There are 10 hidden switches. A switch that is on adds its own fixed numbers to the row, and there is some noise. The rows also spread widely along 10 directions, which tell nothing about the answers.
Some rows, each with its switches (1 for on, 0 for off) after it:
2 3 -5 1 -1 4 7 -3 5 12 -3 -1 -9 7 2 9 -6 10 -6 1 10 3 1 9 -2 -4 -3 -2 0
 -3 -11 5 -4 -4 -5 -4 3 4 2 12 -2 => 0 0 0 0 1 0 0 0 1 1
0 3 -12 14 -1 -8 4 8 1 10 -3 -4 -3 7 1 12 3 13 -7 7 6 -5 5 3 2 -4 1 -17
 -2 -6 -8 5 0 -3 1 -7 -4 -3 -2 9 -7 => 0 1 0 0 1 0 1 1 1 1
0 5 1 -5 6 5 6 8 0 0 -7 6 -11 2 8 2 5 -2 1 -2 4 -2 -10 3 6 1 0 -10 -7 9
 -12 0 -12 6 9 0 15 8 -1 1 0 => 0 0 1 0 1 1 1 0 0 0
-8 6 -3 -12 0 8 2 -9 5 2 -7 9 -8 2 9 5 -1 -8 -2 -20 8 10 -1 4 4 1 -7 2
 -5 18 -14 6 -1 -4 5 9 19 5 2 5 7 => 0 0 1 0 1 1 1 0 0 1
3 0 -4 0 1 -5 -1 -1 4 0 -5 4 -5 -2 0 1 6 7 -2 -1 -1 2 -2 3 8 1 -2 -9 -4
 3 -7 1 -6 0 9 2 0 5 -11 6 -1 => 1 0 1 0 0 1 0 1 1 1
-12 -8 3 6 1 13 -12 10 -1 -14 -14 -2 13 9 11 8 0 -3 -2 5 -20 14 1 5 15
 -7 3 -16 -2 -3 -4 3 10 -17 -6 -6 15 -15 -6 5 9 => 1 0 1 0 1 1 0 0 0 1
7 6 -2 -6 -3 -2 9 -1 -5 12 -8 6 -11 -3 3 1 -2 8 -1 -5 15 -4 -9 1 -6 3 -5
 3 -5 16 -11 2 -16 3 10 5 3 14 0 -2 1 => 0 0 1 0 1 1 0 0 0 1
4 -7 9 -4 -1 -4 1 4 -10 4 -3 4 4 -5 1 4 3 9 1 10 6 1 -12 2 3 2 -5 -24 -3
 5 -6 2 -8 7 6 4 -1 -7 0 8 4 => 0 1 1 0 1 1 0 0 0 0
3 1 1 9 2 -10 -4 20 -9 -8 -12 0 0 -10 0 -3 6 12 1 7 -7 -4 -2 2 -1 -4 7
 -1 -12 -4 4 0 -12 -2 8 -12 -5 5 -10 -1 1 => 0 0 1 0 1 0 1 0 0 1
1 -3 4 -3 1 6 -18 -3 -1 -3 -12 1 12 -2 -8 0 4 3 5 2 -7 8 6 -9 5 1 0 -10
 3 10 -1 1 5 0 -4 4 -2 -6 -10 1 8 => 0 0 0 0 0 1 1 0 0 0
-2 -2 -12 4 -2 -8 3 -1 3 1 -1 -4 -5 -2 2 4 -1 12 -3 -1 1 1 3 11 -3 -4 2
 4 -1 -3 -8 6 1 -12 0 -6 -2 -2 -4 12 -2 => 1 0 0 1 1 0 0 0 0 1
8 2 -1 -1 3 6 -1 0 2 7 -13 1 -3 4 1 4 3 2 0 0 4 -3 -3 -7 6 0 -2 -8 0 10
 -7 0 -10 6 3 2 3 7 -6 1 0 => 0 0 1 0 1 1 0 0 0 0
-1 -8 -3 -3 -7 6 -2 -3 -3 1 -5 -2 1 2 10 2 -2 10 0 5 -3 5 -6 7 4 2 2 -12
 3 2 -19 4 4 -14 2 2 2 -11 -12 6 6 => 1 1 1 0 0 1 1 0 0 1
1 -10 -2 -7 -6 3 1 -3 -4 0 -2 -1 -2 -5 3 -7 0 14 5 10 3 -3 -9 3 0 3 -3
 -6 2 1 -19 3 -3 -7 3 3 0 -9 -11 5 3 => 0 0 0 0 1 1 0 0 1 0
4 -2 -14 4 1 2 -9 -5 11 -1 -6 -3 3 6 -2 8 4 12 -5 1 -8 7 11 4 15 -3 3
 -16 6 -4 -4 0 6 -8 -4 -6 -6 -7 -20 18 0 => 1 1 1 1 0 1 0 0 0 1
-5 3 1 -3 5 5 1 -5 6 -1 -3 4 -8 4 7 7 -2 -10 -2 -12 -1 7 -3 5 1 -3 -2 3
 -5 7 -12 7 -1 -1 2 4 14 9 6 4 4 => 1 1 0 0 0 1 1 0 0 0
4 6 3 -1 2 3 -3 1 -3 9 -16 5 1 1 -2 11 -3 6 -5 -3 5 8 1 0 0 -2 -4 -4 -5
 8 -1 4 -9 0 1 2 0 9 2 7 5 => 0 0 1 0 1 1 1 0 1 1
11 -2 -8 6 1 4 2 1 5 9 -8 -6 -9 7 0 6 -5 14 -5 10 2 -3 1 4 1 -5 4 1 1
 -10 -14 3 -10 -3 -6 -7 -8 7 -9 11 -3 => 1 1 0 0 1 0 0 0 1 0
-4 0 -8 -4 2 13 -7 2 7 -2 -5 -1 -5 3 3 1 -7 14 -4 0 -5 18 6 20 1 -2 9 3
 -1 -15 -9 2 6 -19 -13 -12 6 -2 -13 15 9 => 1 0 1 0 0 0 1 0 0 1
-10 2 -6 9 6 -5 2 11 3 -9 -1 -1 -3 -2 4 7 5 1 -5 0 -5 1 3 9 3 -4 3 -6
 -10 -5 2 4 3 -3 1 -12 10 1 4 9 -3 => 0 0 0 0 1 1 1 0 0 0
1 -8 5 -10 5 -1 -3 -3 4 -10 -9 5 -6 -7 3 -4 2 6 0 -2 -10 6 -6 8 10 -6 -2
 1 -8 -2 -11 7 -11 2 9 1 2 7 -7 14 4 => 1 0 0 0 1 1 1 0 0 1
6 -5 6 6 -3 -10 14 -5 -2 4 -7 -2 -7 -3 7 7 -4 4 -4 0 -2 -8 -9 4 -5 -6 -6
 6 -4 0 -13 10 -12 0 12 3 -4 11 11 6 -8 => 0 0 0 0 0 1 1 0 0 1
-9 -1 5 -9 4 1 0 3 -1 -5 1 5 -5 -7 6 1 -2 0 -2 -6 3 12 -6 16 -2 1 0 -3
 -8 0 -7 5 -1 -5 1 -1 14 -1 5 13 8 => 1 0 1 0 1 0 1 0 0 0
-11 0 -11 10 -3 1 -1 7 -1 -5 -9 -5 0 8 11 3 5 -5 3 -4 -8 -5 1 -4 2 -4 5
 3 1 9 -15 4 4 -18 3 -2 12 -6 -6 -9 0 => 1 0 0 1 1 0 0 0 0 1
2 7 0 6 3 0 -1 22 -12 6 -8 1 -5 4 4 2 5 7 3 11 6 -6 -8 -3 -5 0 9 -11 -5
 8 -9 -3 -13 1 3 -8 5 6 -3 -13 1 => 1 1 0 0 1 0 1 0 0 0

New rows. What belongs after each?
-7 -3 4 8 -5 2 0 4 -7 1 -10 -1 5 8 9 8 -1 -4 1 2 -4 0 -5 -6 -3 -4 -2 -5
 1 12 -11 3 2 -13 4 3 8 -2 4 -11 1 => 1 0 0 0 0 1 0 0 1 1
4 4 -1 5 7 7 -18 14 1 -1 -16 -2 4 6 -8 0 6 5 3 6 -7 5 8 -9 7 -3 9 -8 -1
 3 5 -5 -4 2 -7 -9 0 6 -15 -6 5 => 1 0 0 0 1 0 0 0 0 0
-6 -3 -1 -9 1 1 -3 -4 3 -5 -4 6 -2 -1 7 1 6 -1 3 -8 -2 8 -3 5 10 -1 -2
 -11 0 9 -12 5 0 -2 6 5 11 -7 -7 9 5 => 1 0 1 1 1 0 0 0 0 1
0 -4 -6 -3 -4 7 3 -7 5 5 -3 0 -4 4 5 6 -3 10 -4 0 2 7 -1 11 4 0 -1 -12 3
 -1 -14 4 4 -9 -2 -1 5 -6 -6 13 1 => 0 0 1 0 0 1 1 0 0 1
4 3 -7 -1 3 -2 -1 0 1 3 -5 1 0 -6 -5 5 1 8 -2 -2 5 3 2 4 -1 1 -1 -4 -2 5
 -1 2 -5 -2 0 -1 -1 2 -4 11 2 => 0 0 1 1 1 1 0 0 0 0
-4 -6 2 -14 3 -13 -3 -1 3 -6 9 11 -5 -11 1 -1 10 15 -3 2 2 13 -6 20 15 0
 -3 -30 -9 -6 -5 6 -2 9 11 -1 2 -9 -8 27 4 => 1 1 1 0 1 0 1 1 0 1
2 -8 8 -11 0 3 -2 -7 1 0 -6 6 -1 1 3 -2 9 -3 7 1 2 -2 -10 -8 13 1 -8 -21
 2 16 -15 2 -7 13 9 13 9 -4 -5 1 1 => 0 0 0 0 1 1 0 0 0 0
3 -4 14 -11 10 13 -13 -1 1 -3 -16 8 7 3 0 3 4 -2 1 2 -8 13 -4 -2 18 -2
 -3 -24 -1 5 -4 2 -6 13 0 5 9 0 -6 13 7 => 0 0 1 0 1 1 1 0 0 0
-14 0 -13 -2 -3 -14 9 -10 9 -8 12 -1 -11 -10 6 4 5 -1 -4 -15 6 -1 2 13 0
 1 -6 2 -7 2 -8 8 10 -5 9 -1 11 -5 6 16 -5 => 0 0 0 0 1 1 1 0 0 0
-1 3 -10 1 3 5 4 5 6 -2 -7 0 -12 4 9 4 -1 4 -6 -4 -1 3 -1 11 4 -4 3 4 -6
 -2 -10 2 -7 -8 2 -9 11 10 -6 7 1 => 1 0 1 0 1 1 0 0 0 1
9 3 -13 11 1 -12 5 8 5 -1 -8 -4 -14 -1 2 1 9 11 -3 1 -1 -11 1 1 6 -5 6 1
 -5 -4 -3 -1 -13 2 10 -12 -5 12 -15 4 -9 => 1 0 1 0 1 0 0 0 0 1
-4 -4 -5 -6 6 -6 1 -5 11 -12 6 2 -9 -8 3 -1 8 3 -1 -6 -7 6 0 15 10 -1 3
 -7 -3 -7 -8 5 2 -2 5 -4 6 -3 -10 22 -2 => 1 0 1 1 0 0 1 0 0 0
3 3 -1 -8 13 7 -20 -4 12 -4 -14 7 3 -1 -9 3 7 2 -3 -7 -7 17 10 -2 19 1
 -2 -13 -5 3 2 4 -2 7 -1 2 2 5 -14 18 8 => 1 0 1 0 1 1 1 1 1 0
-11 -12 -6 -2 -9 -8 7 -1 -2 -14 4 -1 -5 -9 15 -6 7 6 3 2 -5 -5 -10 11 7
 0 -3 -7 -4 -2 -17 4 3 -12 14 -1 9 -16 -11 8 -1 => 0 0 1 0 1 1 0 0 0 1
5 -5 5 -15 0 -12 0 -14 3 3 -2 10 -3 -12 -4 1 6 12 -3 -6 6 7 -4 6 10 3
 -13 -18 -6 7 -5 10 -7 13 14 12 -5 -1 -2 22 1 => 0 0 1 0 1 1 1 1 0 1
6 8 -10 -5 3 5 -6 -4 3 12 -11 3 -2 5 -4 7 0 10 -2 -6 8 7 6 -1 2 -1 0 -5
 2 13 -11 5 -6 -2 -2 2 -2 7 -9 7 5 => 1 1 0 1 1 1 1 0 0 1
-10 2 5 -15 7 -8 -10 -3 1 -6 -1 16 5 -7 -5 1 15 -1 2 -9 1 13 1 1 13 1 -9
 -28 -7 18 2 6 0 14 11 10 10 -4 0 12 6 => 0 0 0 1 1 1 1 1 0 1
-4 0 -9 7 -1 -2 -2 2 4 -5 -5 0 -1 1 4 3 6 2 -3 -2 -7 2 4 3 8 -2 0 -5 -5
 -1 -3 2 4 -8 4 -4 5 -2 -9 4 0 => 0 0 1 0 0 1 0 1 0 1
4 -5 -4 4 -3 -4 5 -10 5 8 -4 -6 -6 4 4 9 -2 1 -4 -3 4 -4 0 -1 0 -3 -3 0
 4 3 -13 7 -2 -2 1 4 -1 1 4 8 -5 => 1 0 0 0 1 0 0 0 0 0
1 -8 0 -3 -1 -1 -3 -7 3 -5 -4 -2 -2 -3 2 -2 2 2 2 0 -6 1 -3 0 2 -1 -2 1
 1 4 -11 4 -1 -4 4 4 1 0 -6 3 2 => 1 0 0 0 0 1 0 0 0 0
12 2 4 -2 4 -16 1 -2 -1 4 -11 4 -4 -13 -7 6 2 14 -6 -3 4 2 -2 4 1 -3 -4
 -2 -9 4 5 6 -17 11 11 0 -13 16 0 16 -1 => 1 0 1 0 1 1 1 0 0 1
-5 -1 0 -1 4 -2 0 3 -1 -6 -9 5 0 -1 4 4 4 1 0 -3 -6 2 -2 3 6 -5 -2 -8 -5
 6 -7 7 -4 -1 7 0 7 1 0 8 1 => 0 0 0 1 1 1 1 0 0 1
-1 3 0 -6 0 -2 4 -5 -1 3 -2 6 -9 -5 3 1 0 -4 0 -10 12 0 -6 1 -5 1 -7 7
 -6 15 -11 6 -8 4 8 8 8 9 5 1 4 => 0 1 0 0 1 1 0 0 0 0
-13 -8 -6 -3 -12 -3 0 -10 0 -6 -2 -2 0 0 13 -2 7 -6 6 -10 -1 -4 -5 -6 5
 2 -6 -3 3 21 -21 6 9 -13 12 12 12 -14 -6 -7 2 => 1 0 0 0 1 1 0 0 0 1
-6 -9 -5 -5 -4 11 5 0 1 0 1 0 -6 7 13 -1 -5 13 -1 11 1 4 -9 16 5 -3 -2
 -11 1 -9 -25 4 0 -13 -2 -3 9 -11 -9 12 4 => 0 1 0 0 1 1 0 0 1 1
14 3 -3 -5 8 7 1 -8 8 12 -14 3 -5 5 -3 10 0 5 -5 -3 4 2 1 0 10 -1 -4 -12
 4 5 -10 6 -12 10 0 5 -2 11 -3 18 -3 => 0 0 1 1 1 1 1 0 0 0
0 6 -3 -9 3 5 -10 -18 13 6 -9 6 -6 3 -3 1 2 -7 -1 -20 3 12 8 -5 4 -1 -6
 10 0 16 -8 6 -1 2 1 13 7 12 -4 2 5 => 1 0 0 0 0 0 0 1 0 1
-9 7 4 1 9 -4 -3 5 3 -8 -9 10 -2 0 5 9 6 -15 -6 -16 -6 10 1 2 9 -5 -6 -3
 -15 11 6 6 -4 4 10 1 17 11 9 4 4 => 1 0 1 0 1 1 0 1 0 1
-3 -3 -6 7 0 -11 16 0 3 -4 6 -4 -12 -9 8 8 -4 6 -10 -3 3 -3 -5 21 -6 -4
 -3 8 -11 -14 -4 8 -3 -8 5 -9 3 3 10 21 -6 => 0 0 1 0 1 1 0 0 0 0
-3 -7 7 -11 -2 -14 14 -12 0 6 13 5 -5 -12 0 10 -4 13 -6 1 16 7 -9 19 -5
 1 -13 -18 -5 -3 -8 11 0 6 5 4 0 -6 18 30 -2 => 0 0 0 0 1 1 1 0 1 0
2 -1 2 -2 0 -8 -2 -4 -2 3 -10 2 -3 -4 0 1 5 2 0 -7 0 -1 -3 -6 2 -1 -5 -1
 -5 13 -11 9 -8 3 12 10 -1 6 1 -1 0 => 1 0 0 0 1 0 1 1 0 1
-3 2 -5 7 -4 -4 1 -2 3 4 -4 -2 2 4 3 12 1 2 -6 -5 2 5 3 3 1 -2 -1 -10 -1
 6 -1 1 6 -7 0 -2 5 -1 2 6 -1 => 1 0 1 0 0 1 0 0 0 1
10 2 -7 -4 4 9 -9 0 4 6 -16 4 -2 1 -6 -1 -1 15 -3 1 1 7 6 2 7 0 -1 -2 -3
 0 -3 2 -10 0 -2 -2 -4 9 -15 9 6 => 0 0 1 0 1 1 0 1 0 1
-6 -3 12 -9 10 -8 -13 -3 0 -13 -9 11 4 -12 -3 -2 12 -10 3 -10 -9 9 -3 -6
 11 -1 -9 -9 -12 13 0 7 -6 12 15 12 7 4 2 7 6 => 1 0 0 0 1 1 1 1 1 0
11 -4 -6 -10 3 2 -4 -4 7 1 -8 5 -9 -4 -2 -6 3 18 -1 4 0 3 -2 8 14 1 -4
 -9 -3 -5 -11 2 -13 5 6 0 -4 5 -19 16 2 => 0 0 1 0 1 1 0 1 0 1
-10 0 -1 7 3 15 -1 11 -2 -2 -15 -2 -1 14 14 8 -8 -7 -4 -1 -8 6 -1 4 0 -8
 3 7 -4 2 -12 5 0 -17 -5 -5 18 4 6 -6 7 => 1 0 0 0 1 1 0 0 0 1
-1 -1 4 -3 4 1 -10 -8 3 -2 -11 1 3 -4 -4 4 -1 -3 -2 -10 -4 10 8 -1 1 -4
 -3 8 -5 3 -2 9 1 0 -1 5 -1 2 0 12 7 => 0 1 0 0 1 0 1 0 0 0
-5 6 -3 7 -3 0 -12 1 -8 0 -17 2 13 -3 -3 8 2 -4 1 -11 -3 6 8 -10 -5 1 0
 4 -2 20 1 3 5 -13 2 6 -1 -2 -4 -7 9 => 0 1 1 1 0 1 1 0 0 1
-2 -1 -16 13 -5 7 -1 -5 8 1 -8 -13 0 7 6 10 -5 1 -6 -4 -7 1 11 3 -3 -1 5
 11 5 -3 -10 4 11 -25 -8 -6 3 -4 -7 4 -1 => 1 0 1 0 0 1 0 0 0 0
-6 4 -13 7 -1 -7 7 -1 5 -1 -3 0 -11 1 7 3 4 -3 -5 -12 1 -7 3 2 1 -4 -4
 11 -10 6 -10 7 -3 -5 12 0 6 8 0 1 -3 => 0 1 0 0 1 1 0 1 0 1
6 -6 4 -1 -3 0 1 -6 -2 7 -7 0 2 -3 -2 7 -7 17 -5 7 5 8 -1 11 -2 -2 -4 -7
 -1 -8 -5 6 -4 -4 -4 -1 -7 -4 -2 20 4 => 0 0 1 0 1 0 0 0 1 1
2 5 -2 -4 2 -4 -2 -6 -1 5 -7 4 -2 -7 -3 4 4 -1 0 -12 8 2 2 -3 -2 2 -4 0
 -2 15 -6 6 -6 4 6 9 -1 3 -2 8 3 => 0 1 1 1 1 0 1 0 0 0
-10 3 6 3 1 -4 -4 6 -5 0 -2 3 6 -4 -4 8 -2 3 -3 -2 1 14 4 8 -9 -4 1 -3
 -7 2 6 4 7 -6 -5 -5 4 -1 9 4 6 => 0 0 0 0 0 0 1 0 0 1
-4 4 -7 1 1 -1 2 7 1 2 -1 0 -4 1 1 3 5 5 -1 1 6 -2 -1 2 0 1 2 -11 -3 5
 -6 0 1 -1 1 -5 9 -1 -1 2 -1 => 0 0 0 0 1 1 1 0 0 0
3 -2 -18 -5 -12 -1 5 -7 -2 11 2 -1 -7 -5 4 -2 -2 20 -1 1 15 -1 -2 9 -4 8
 -5 -4 0 4 -20 5 1 -13 5 5 -3 -9 -13 8 3 => 0 1 1 0 1 1 0 1 0 1
-1 7 -9 4 1 3 6 15 -3 3 -2 0 -15 6 9 -1 3 4 2 3 5 -8 -8 3 -4 1 8 -1 -4 6
 -16 -3 -9 -5 4 -8 11 11 -7 -11 -2 => 1 1 0 0 0 1 1 0 0 0
0 -2 -7 1 2 16 -10 11 0 3 -14 0 4 12 6 3 1 10 0 11 -6 8 0 1 12 0 5 -19 2
 1 -12 0 0 -11 -6 -4 8 -6 -16 0 8 => 1 0 1 0 1 1 0 1 0 1
0 2 -12 14 -8 6 -6 -3 2 8 -18 -10 6 15 2 8 2 -3 1 -4 -2 -7 10 -18 2 -4 2
 1 8 14 -12 2 8 -13 -3 3 2 -6 -9 -13 -1 => 0 0 0 0 1 0 0 0 0 1
-2 5 0 3 3 -11 5 8 -2 -5 -5 3 -8 -5 5 3 9 -6 0 -8 3 -6 -7 -3 2 1 -2 -2
 -10 14 -1 1 -11 5 15 0 10 11 3 -5 -3 => 1 0 1 0 1 1 0 0 0 0
2 2 -3 3 -5 5 6 -5 -2 6 -10 -1 -5 0 6 5 -9 2 -4 -6 3 1 -2 5 -10 -1 -2 17
 -2 6 -10 4 -4 -15 1 2 3 8 2 -1 4 => 0 0 1 0 0 1 0 0 0 1
5 0 -3 2 -3 -8 8 -3 -4 12 -1 0 -1 -2 -4 8 -4 14 -4 4 10 0 -3 7 -10 -1 -4
 -5 0 4 -5 5 -4 -3 0 0 -7 3 7 9 -3 => 0 0 0 1 0 1 0 0 0 1
3 6 -10 -5 5 10 -5 -1 9 7 -10 6 -10 11 3 2 2 4 -2 -3 3 5 1 0 13 -1 -3 -7
 -2 6 -17 2 -10 2 2 2 7 10 -13 4 3 => 1 1 0 0 1 1 0 1 1 1
1 5 -1 -15 2 4 1 -13 7 8 -1 7 -11 -5 0 2 -4 -2 -2 -17 15 11 -1 8 -4 3 -8
 9 -4 9 -8 6 -4 3 0 8 9 8 4 13 6 => 0 0 1 0 1 0 0 0 0 0
-2 -9 -5 1 -5 9 -2 1 2 -2 -4 -4 0 6 10 3 -3 10 -1 8 -7 6 -4 11 7 -1 3
 -11 4 -7 -16 1 5 -17 -4 -5 6 -10 -13 7 4 => 1 0 1 0 0 1 0 0 0 1
-7 -14 13 -2 -1 -6 -1 1 -5 -9 -2 3 9 -6 4 5 2 9 -2 10 -9 8 -7 11 8 -6 -7
 -23 -5 -8 -5 9 1 -1 5 0 1 -13 4 20 3 => 0 0 0 0 1 1 1 0 1 1
2 1 4 -6 0 3 2 2 -4 9 -5 4 -4 3 2 4 -3 11 0 4 8 6 -6 7 -2 -1 -2 -11 -3 3
 -11 4 -7 2 -2 0 4 3 3 7 4 => 0 0 0 0 1 0 1 0 0 1
-4 0 1 -7 4 4 -5 4 0 -1 -8 9 0 1 4 3 6 3 -1 -2 -2 8 -2 4 12 1 -4 -20 -6
 7 -7 4 -2 3 6 2 12 -2 -5 8 5 => 0 0 1 0 1 1 1 1 0 1
0 1 0 -2 2 -5 -4 2 -1 2 -4 4 0 -2 -4 1 4 7 2 1 1 6 -1 2 0 -1 2 -8 0 7 -3
 1 -3 0 1 -1 0 3 -5 2 1 => 1 0 0 1 0 0 0 0 0 1
-6 2 11 -9 7 3 1 2 2 -4 -5 9 -9 0 6 -2 4 -13 4 -10 3 4 -9 1 3 -3 -5 1 -8
 11 -8 4 -9 11 7 6 18 10 8 -1 3 => 0 0 0 0 1 0 0 0 0 0
7 -6 5 -3 0 -5 -16 -7 1 1 -12 2 9 -7 -11 0 9 5 3 0 -3 4 5 -11 11 3 -6
 -16 1 9 2 3 0 11 4 10 -9 -6 -11 8 3 => 0 0 1 0 1 0 0 1 0 0
1 4 0 -13 7 7 -10 -5 3 1 -11 9 -3 -5 -2 -1 -5 4 -2 -13 1 18 2 9 -1 -2 -1
 14 -6 6 -6 6 -9 -5 -1 4 1 9 -7 13 14 => 1 1 1 1 1 0 0 0 0 1
-8 1 -14 2 -11 7 2 -14 5 2 -6 -3 -2 6 11 6 -1 -6 0 -16 1 1 4 -3 -1 3 -3
 6 6 17 -20 6 14 -20 3 9 12 -8 -6 -5 2 => 0 0 1 0 0 1 1 0 0 1
-12 0 3 -2 6 -3 -7 9 3 -13 -2 9 2 5 6 4 16 -6 1 -2 -7 5 -1 1 22 -5 -2
 -30 -7 7 -1 0 3 11 8 -2 16 -6 -7 6 2 => 0 1 0 0 1 1 1 0 0 1
3 7 -3 6 4 -11 2 8 -2 5 -4 1 -4 -7 -5 5 4 5 -5 -2 8 -2 1 2 -5 1 -2 -1
 -11 3 6 3 -8 5 5 -3 -2 8 4 3 -2 => 0 0 1 0 1 0 0 1 0 0
-1 1 -2 -4 0 4 -4 -10 5 2 -6 6 -1 0 1 4 -1 -1 -4 -10 0 10 3 4 6 0 -7 0
 -4 7 -6 5 2 -3 3 7 4 2 -4 9 6 => 0 1 1 0 0 1 0 1 0 1
4 2 1 1 0 1 -2 0 3 7 -11 2 -2 6 2 8 3 1 -1 -3 3 3 -1 -3 7 -2 -2 -11 0 10
 -5 2 -6 3 2 2 4 4 -4 3 0 => 1 0 1 0 1 0 0 0 0 1
7 -5 3 2 1 0 -3 -4 -1 3 -15 2 3 3 3 7 1 1 -4 0 -4 1 -2 -4 11 -4 -8 -9 -4
 4 -7 7 -8 4 7 8 -4 3 -3 9 1 => 0 1 1 0 1 1 0 1 0 1
2 4 -9 -11 2 -17 5 -12 3 9 8 5 -11 -17 -8 0 1 11 -3 -12 18 3 0 10 -12 6
 -7 8 -7 9 -4 10 -7 3 8 7 -5 8 5 15 0 => 1 0 0 1 1 0 0 1 0 0
1 2 -14 1 4 7 -9 4 8 -4 -11 0 -7 2 0 -4 3 10 -1 -2 -6 5 8 5 9 -2 4 5 -5
 -9 -7 1 -4 -9 0 -7 2 2 -23 8 4 => 0 0 1 0 1 0 0 1 1 1
-3 1 0 0 0 0 13 2 1 2 3 2 -11 1 10 4 2 -2 -1 -1 6 -3 -11 9 -1 1 -3 -8 -3
 5 -12 1 -5 1 7 1 13 3 5 2 -3 => 0 0 1 0 0 1 0 0 0 0
2 -2 3 -2 2 2 -3 -10 -3 15 -5 2 7 3 -4 13 -6 2 -5 0 5 12 1 1 -5 2 -5 -12
 5 8 -10 11 3 -3 -5 12 -3 -4 11 12 4 => 1 1 0 1 0 0 1 1 0 0
4 0 -1 -5 5 1 -10 -2 5 5 -6 4 1 -1 -10 1 6 11 -1 5 2 7 5 0 9 2 -2 -20 0
 -1 -4 4 -2 9 -2 1 -3 -2 -11 15 2 => 0 0 0 0 1 0 1 1 1 0
